The rows of a group lie close to one hidden flat surface of 5 dimensions, which passes through zero. Surfaces can cross.
(in the rows, 100 means zero)
Known rows, each followed by its group:
[125 101 104 113 88 103 102 95 108 112 96 125 108] | Baked
[129 103 109 107 101 102 109 95 101 109 70 73 120] | danef
[75 91 96 79 90 95 109 94 125 93 112 110 99] | Sitep
[89 107 106 95 101 102 105 89 109 102 100 95 91] | Sitep
[109 104 91 114 118 89 81 109 88 99 79 74 102] | dud
[114 90 86 106 96 102 92 108 93 96 104 106 113] | puzi
[82 91 108 96 109 83 119 103 107 106 91 115 100] | puzi
[113 99 100 111 99 108 104 95 101 106 92 97 104] | Baked
[65 100 90 88 119 77 95 93 113 91 93 82 100] | dud
[105 101 105 94 89 115 102 100 113 106 88 78 79] | vaf
[100 100 100 98 99 95 96 104 99 99 104 109 102] | Baked
[114 101 104 108 94 103 102 97 104 106 96 109 105] | Baked
[101 104 100 111 94 111 94 103 99 104 103 97 83] | vaf
[106 89 85 117 118 84 93 107 81 101 105 136 114] | puzi
[85 103 92 106 117 95 96 95 93 94 100 83 101] | Baked
[103 95 92 108 113 84 90 111 91 99 91 106 107] | Sitep
[102 97 87 96 90 108 94 94 106 93 114 102 105] | puzi
[118 118 119 104 111 86 89 112 79 102 79 83 104] | danef
[70 100 114 75 73 92 115 98 134 97 112 113 98] | Sitep
[114 94 90 122 105 91 99 97 100 102 91 106 126] | danef
[105 112 105 109 105 109 100 88 89 103 108 105 97] | Sitep
[97 97 99 94 94 117 110 86 124 108 86 75 79] | puzi
[109 103 88 112 126 112 95 86 86 104 90 77 87] | Sitep
[92 99 114 90 80 92 106 111 116 99 98 104 103] | Sitep
[110 90 112 74 78 109 107 123 100 100 103 103 89] | Baked
[111 111 111 88 114 77 85 110 89 98 79 87 106] | dud
[101 109 107 95 99 106 99 94 109 105 85 72 86] | dud
[98 103 101 108 103 100 100 102 93 99 103 102 102] | vaf
[105 111 111 85 105 90 94 99 98 101 96 104 99] | dud
[101 106 107 89 82 106 98 106 102 91 108 87 108] | puzi
[95 84 78 142 89 95 87 123 101 100 102 108 101] | danef
[125 104 114 97 101 85 93 122 78 100 91 111 118] | dud
[108 91 93 93 105 99 102 102 98 100 94 97 104] | vaf
[96 105 85 105 116 96 85 88 99 99 102 100 94] | dud
[103 98 104 95 88 115 109 99 111 103 94 82 90] | danef
[101 94 99 101 100 88 100 113 88 95 107 117 119] | puzi
[86 104 108 79 87 94 100 102 115 97 109 111 90] | Baked
[106 110 111 111 93 101 96 107 95 102 96 92 101] | vaf
[115 102 105 100 98 87 95 111 93 98 92 105 120] | vaf
[72 106 108 97 88 103 101 107 117 100 100 82 69] | danef
[93 117 113 121 108 75 91 107 102 105 73 81 106] | danef
[101 73 79 86 123 111 114 94 94 100 89 84 96] | vaf

New rows. What belongs after each?
[79 100 112 73 103 76 106 105 108 94 97 105 109] | dud
[102 92 95 96 91 114 92 120 85 96 116 107 78] | danef
[96 94 102 83 96 103 103 112 96 95 103 93 92] | Baked
[88 100 91 98 110 100 100 86 101 98 111 111 97] | Sitep
[100 101 106 99 92 110 107 101 107 103 91 81 93] | dud
[82 131 128 90 103 92 96 96 92 96 108 93 90] | puzi
[128 74 75 86 115 93 94 109 89 99 89 110 117] | vaf
[106 100 94 112 116 98 94 97 93 106 94 107 93] | puzi
[109 93 103 108 102 92 102 115 90 102 91 106 111] | puzi
[108 106 109 104 96 99 100 106 97 103 91 93 99] | Sitep
[98 87 92 105 109 94 107 100 103 106 94 114 100] | puzi
[81 81 79 107 86 111 107 96 119 98 118 114 93] | danef
[87 110 107 93 96 112 110 81 110 100 113 103 90] | Sitep
[111 97 92 111 105 100 92 103 90 100 100 107 104] | puzi
[95 73 73 90 109 87 95 114 106 93 87 88 106] | Sitep
[101 124 127 107 76 99 95 107 109 104 96 89 95] | vaf
[106 102 107 90 114 64 87 123 80 93 88 108 124] | dud
[93 108 91 99 113 100 90 85 107 100 99 90 88] | dud
[94 98 85 112 114 94 90 99 98 97 93 85 100] | dud
[93 91 85 115 97 114 103 91 103 101 113 105 96] | dud
[94 103 101 110 108 98 103 99 89 97 103 101 109] | vaf
[84 120 119 107 110 78 97 93 102 105 97 118 95] | Sitep
[115 97 100 72 107 110 106 87 88 95 117 118 106] | danef
[88 112 115 84 101 99 108 88 114 102 91 85 93] | danef
[107 88 103 110 76 124 119 105 102 104 115 115 101] | dud
[115 104 112 99 86 118 108 101 102 107 97 94 92] | dud
[97 114 119 75 102 88 99 98 107 101 86 85 93] | dud
[124 121 113 89 100 110 90 84 96 108 102 109 85] | dud
[97 96 90 109 106 101 96 98 99 99 103 99 99] | dud
[91 105 103 91 97 88 91 107 103 96 106 108 96] | Baked
[107 103 103 88 77 118 99 99 112 96 102 71 98] | puzi
[121 91 97 94 92 119 111 95 101 103 96 91 106] | danef
[103 106 103 106 101 92 90 106 96 99 96 97 101] | Baked
[85 112 100 106 107 96 98 84 112 101 94 88 98] | Baked
[94 93 87 105 106 92 96 96 92 95 123 138 113] | dud
[102 101 100 102 102 98 97 103 98 101 95 93 100] | dud
[110 118 130 113 91 102 107 112 91 104 78 63 108] | vaf
[93 105 96 107 112 97 95 98 93 97 94 81 101] | Baked
[101 109 114 78 103 86 98 98 99 99 104 120 104] | dud
[105 100 94 109 109 103 97 95 99 106 95 100 92] | puzi
[117 72 75 96 74 121 104 104 120 96 100 87 113] | puzi
[93 103 102 94 101 97 105 90 109 101 98 99 103] | danef
[106 112 115 99 80 95 93 105 111 102 97 102 99] | vaf
[92 107 114 86 85 104 107 96 121 104 94 89 87] | Baked
[113 82 84 78 103 95 98 100 108 100 94 108 106] | vaf
[105 95 101 92 95 103 102 107 97 100 102 104 99] | Baked
[105 92 89 111 100 98 102 96 101 100 102 109 113] | danef
[97 108 106 99 104 95 89 114 85 97 103 101 86] | danef
[89 105 109 91 99 92 108 94 108 98 100 99 109] | vaf
[82 117 126 86 94 92 107 104 99 95 104 93 101] | puzi
[98 104 108 100 90 94 101 105 101 99 109 118 108] | Sitep
[108 111 104 112 110 106 97 92 87 104 99 98 95] | Sitep
[90 90 76 121 115 91 90 104 94 95 97 90 108] | dud
[113 89 117 70 67 118 119 109 118 108 103 112 85] | Baked
[93 97 105 96 92 106 109 100 109 101 98 90 96] | dud
[83 83 88 112 99 92 107 114 100 94 99 94 114] | dud
[95 99 109 101 104 89 106 108 95 101 96 107 106] | puzi
[76 86 88 110 90 115 117 93 118 99 106 86 93] | dud
[125 127 99 106 92 125 70 90 87 96 108 68 86] | puzi
[89 113 107 114 111 75 98 92 110 102 83 95 116] | danef
[77 110 109 92 88 103 105 87 122 100 111 102 87] | vaf
[96 94 92 94 105 103 102 95 106 100 94 85 94] | Sitep
[120 94 104 70 92 127 115 88 101 101 104 92 96] | danef
[67 110 96 97 130 79 98 76 109 101 101 113 88] | Sitep
[88 117 107 135 101 107 95 101 81 100 117 104 90] | vaf
[102 96 84 103 113 113 98 86 91 98 108 98 97] | Sitep
[94 116 117 105 104 89 99 99 103 106 87 96 91] | Sitep
